The rows of a group lie close to one hidden flat surface of 10 dimensions, which passes through zero. Surfaces can cross.
In the rows, zero is written as 128.
Known rows, each followed by its group:
[135 108 111 123 128 107 144 137 128 105 157 136 167 177 112] | K240
[206  97  86 139 146  58  80 164 209 149 105 141 168 144 127] | K501
[148 184 106 142 159 132 116 111 117 136  99 108 107  58  91] | K940
[114 147 132 129 147 130 128 114 144 127 132 135 140 160 100] | K444
[132 202 138 137 122 110  85 109 126 138  99  92 101  98 236] | K802
[129 121 126 135 126 168 174 136 122 113 171 100 146 146 153] | K940
[167 128 100 144 132 159 118 152  55 153 148 170 125 113 105] | K940
[169  99 136  92 151 105 135  95 148  87 108 105 132 138 101] | K240
[140  84 123 192 119 101 115  94 101 121 124 140 119 106 108] | K501
[122  89 139 157 152 121 147 153 151 104 154 140 106 101 129] | K940
[114  81 141 128 106 145  85 135 101 136 121 116 158 135 101] | K501
[ 76 123 169 102 150 149 154  71  94  84 135 122 101 126  76] | K940
[106 120 117 175  85 172 141 152 128 115 145  74 173  76 170] | K802
[153 101  93 126 126 101 138 165 112 105 143 112 125 104 127] | K444
[146 187 115 216 143  91 142 114 126  98 124 124 138 161  79] | K802
[124 123 103 107 162 112  91 122 142 113 113 176 103 123 156] | K444
[184 100  81  52  88 150 160 123  99 158 104 121 139 170 100] | K240
[139 102 179 141 145 148 121 131 112 117 127 146 114 157  90] | K501
[ 67  66 165 218 107 112  95  90 131 125 115 139 127 134  92] | K802
[109 150 131 120 115 133 144 105 120 123 134 105 147 162 123] | K940
[114 187  85 208 151 156 129  87 117 133 174 133 212 115 113] | K240
[131 131 127 129 132 122 138 125 117 168 135 132 101 129 112] | K501
[139 146 158 157 146 126  54 168 126 121 127 120 144 107 176] | K802
[105 110 110 145 154 155 107  72 137 138 143 118 115 135 171] | K240
[140  96 197 217  95 138 128 103 186 154  71 120 103 193 109] | K444
[162 128 162 124 143 143 116 120  99  80  95 180  71 127 152] | K501
[ 47 133 175 132 147 100 122  95 155  92 122 120 154 132  40] | K940
[139 147 169 140  96 174 160 194 105 210 125  55  82 113  85] | K444
[144 157  64 133 152 141 110 133  71 184 151 172 107 176 108] | K240
[113 113 128 130 141 134 150 116 141 127 135  98  83 145 144] | K240
[136  87 131 140 120  97 121 113 126  92 129 148 125 134 163] | K940
[115  93  65 180  63 127 115 158 128 160 141 102 171 104 177] | K501
[161  92 100 169 117 124 157  85 172  86 100 123 122 123 141] | K240
[112 137 164 119 211 158 157  89 196  84 153 102 108 131 131] | K444
[150 168  88 154 119 160 120 149  82 182 124 127 125 112  98] | K802
[113 189 116 113 148 194 138  90 112 165 142  50 153 108 101] | K802
[157 130 139 108 158 106 105 138 125  90 129 151 159 106 105] | K240
[124 143 106 102 146 114 132 115 116 114 143 138 137 123 130] | K444
[142 130 146 157 186 122 140 128 127 117 138 117  79  80  76] | K940
[147 160 133 117 168 111 139  61 151  78 115  91 123 110 144] | K802
[ 97 123 118 154 176 142 144  83 129 152 164 162  83 138 121] | K802
[117 113 105 150 115  98 128  84 115  96 135 107 148 131 151] | K444
[132 144 108 123 161 149  77  97 121 139  93 158 104 136 117] | K444
[132 138 127 172 107 112  97 133 125 120 113 112 151 121 157] | K802
[106 128 103  74 131 152 171 138  93 122 167 113 157 132  68] | K501
[155 137  59 144 177 111 133 215 116 118 144 127  96 146  52] | K444
[140 161  84 133 123 109 143  93  95 131 153 102 108 115 219] | K240
[115 185 172 120 132 108 122  63 122 165 104  51 103 176 114] | K940
[199 119  87 135 132  90 124 177 157 104 112 170 149 152 122] | K501
[115  95 127 157 128 102 123 100 140 115 141 119 147 111 129] | K501
[131 120 153 136 120 143 122 151 122 115 118 112 137 113 110] | K802
[146 155  64 152 134 237  93  86  97 187 127 183 193  94  87] | K240
[143 128 151 128 158 143 150 121 124 117 137 132 104 126 110] | K501
[125 149 134 142 139  82 173 126 206 113 109  85  90 152 136] | K940
[100 194 115 122 164  94 184  76 141 121 169 143 131 170 124] | K444

New rows. What belongs after each?
[156 112 187  93 156  66  76 110 156  71  99 142 179  98  98] | K240
[142 110 103  70 143 121  98 141 184  88  88 158 164  77 120] | K940
[116 143 149 145 111 184 159 155 143 120 127 117 161  83  96] | K240
[154 167 167  77 145 135 174  83 142 125 137 162 135 113 141] | K444
[108 126 141 120 135 102 143 123 144 132 144 138 128 151 105] | K501
[141 124  97 107 165 146 122 104 106  76 142  96 169 117  88] | K444
[133 107 151 152 148 114  73 120 148 118 138 107 176 102 146] | K940
[ 59 145 129 116 151 148 136 141 154 123 173 123 138 117 170] | K444
[111 126 153 120 120 100 159 133 154 121 154 146 138 132 165] | K444
[ 78 151 170 156 127 110 105 175 133 132 147 151 151 123 110] | K240
[136  97 106 153 160 100 139 119 146  91 151 134 114 164 141] | K240
[132  99 133 137 127 127 117 149 109 127 148 156 146 144 108] | K940
[144 145 130 154 140 167 132 121 121 128 163  71 161 105 169] | K940
[149  94 148  86 106 180 113 211 108 134 126 123 117  63 166] | K802
[209 140  56  69 135 115 125 171 134 115  95 168 114  99 171] | K501
[131 193  90 131 110 133 100 157 150 190  99 112 157 104 120] | K940
[124 156 120 107 108 117 206 155 131 136 145 156  82 163 142] | K802
[103 136  96 159  91 129 171 133 112 113 142 153 127 140 137] | K940
[119  76  95 151  81 126 107  73 149 149  98 153 134 149 185] | K240
[152 127  92 126 131 154 144 112 119 117 147 124 152 119 134] | K240
[103 117 116 134 111 172 147 103 134 160 132 103 134 152 127] | K240
[132 116 145 197 118 147 138 115 177 129  56 130  52  83 118] | K240
[129  79 193  54 156  95  92  95 195 118  91  97  93 145 164] | K940
[152 118 112 194 115 128 155 163 124 150 153 132 132 147 113] | K501
[100 141 117 154  92 140 139  87 122 144 109  91 123 101 150] | K802
[122 188 121 136 118 128 170  99 126 128 119  86 124 142 117] | K802
[118 135 137 122 115 109 106 114 140 129 111 123 126 131 163] | K802
[140 124 121 153  95 131 118 157 112 144 117 150 162 155  87] | K444
[130 154 135  89 104  84 143  90  78 147 139 110 159 155  89] | K444
[130 151 112 125 159 135 103 101 136 133 136 114 136 119 153] | K802
[154 147 104 158 110  89 183 149 148  99 151 195 148 134 163] | K444
[ 93  93 112 148  96 105 101  69 140 150 125 134 132 156 204] | K240
[125  64 162 107 134 189 136 203 105 135 156 145  96  81 110] | K802
[111  80 125  97  35  82 176 142 134 131  93 167  97 158 148] | K802
[ 92 164 154 202 159  88 117  92 154 169  98 104  44 183  87] | K240
[128  84 101 136 132  95 106 170 132 110 124 121  95 116 148] | K444
[109 104 166 133 123 144 103 146 155 125 105 155 141 111 100] | K240
[ 63 106 168 188 126 144 159 113 116 106 187 102 129 120 150] | K940
[120  73 156 165 152 162  78 147 115 124 140 134 130  84 115] | K802
[103  69 121  98 157  66 145  71 127 124 169 129 146 115  56] | K501
[126 131 116 124 101 130 135 146 124 147 130 139 143 171 131] | K940
[222 122 149 160 116 107 172  81 152 105  86 163 100 127 141] | K444
[ 95 141 147 106 106 141 147 133  92  93 126 158 118 160 127] | K501
[ 91 117 112 151 101 102 158 116 119 125 151 141 123 125 153] | K501
[ 93 121 138 145 123 119 170 137 144 120 150  80  87 156 158] | K240
[120 149 161 162 136 130 188 157 154 138 167 144  96 165 139] | K501
[150 122 100 156  94 110 115 157 128 113 123 125 180 127 134] | K802
[136 106 142 164 101 134 143 115 145 114 115 116 123 114 167] | K444
[108 116 132  85 142 119 100 128 120 139 128 119  97 103 157] | K444
[116  95 104 118  90 105 165  71 141 110 101 125 136 141  98] | K802
[145  96 130 160  98 141 132 180 131 123 125 119 122  95 157] | K444
[151 122 112 110 166 213 182 199 121 119 143 117  71 113  78] | K240
[175 191 124 187 135 124  93  87 142  72  53 143  95  94 203] | K501
[117 136 168 119  78 126 132 160 138 122  99 129 145  79 136] | K240
[158 106 162  90 157  95 136 103 137  83  95 156  81 129  95] | K802
[ 96 151 122 140 103 125 105  93 105 172 131 123 127 123 182] | K240
[177 113 105  53 119 139 159  93 130  79 103 126 113 164 183] | K940
[ 91 119  96 137 155 155 116 142 131  92 159 107 158 117 134] | K444
[144 138 101  99 128 120 154 154  96 137 148 115  84 146 154] | K240
[179 115 106 169 153 100 155 165 147 124 130 145  78 109 135] | K940
[122 157 114 118 128 182 171 189 152 169 160 100 147 138  99] | K940
[138 162 114 112 171 126 143  69 110 140 145  66  81 135 151] | K240
[186 152   7 202 113 155  80 106  60 188 104 140 149  76  96] | K802
[129 144 145 127 162 160 167 125 137  96 164  79 159 141  87] | K940
[122 120 118 144 120 109 147 103 142 113 136 100 115 143 161] | K240
[110  95 126 168 147 108 142 156 157  93 149 143 112 159 130] | K240
[109 138 107  75 125 173 127  81  93 177 167  87 160 158 147] | K240
[ 86 167 178 162  94  73 110 169 129 143 122 145 140 129 118] | K240
[165  64  60 140 125 132 174  80 156  72 160 121 206 184 125] | K240
[135 199 148 117 193 192 112 111 118 134 148  54 132  86 128] | K802
[175 122  86 103 125 149 144  31 125 124 115  83 170 131 125] | K240
[136  68 107 167  58 140 128 157  34  78 118 201 119 146 134] | K501
[139 151 101 159 147 112  88  79 110 152 122 155 138 126 136] | K240
[112 144 105 123 143 163 168 126 117 163 164 127 119 143  97] | K802
[149 154  94 121 135  90 139 120 105 121 132 156 140 154  88] | K444
[126 116 119 113 140 128 127 143 154 111 118 141 130  99 125] | K940
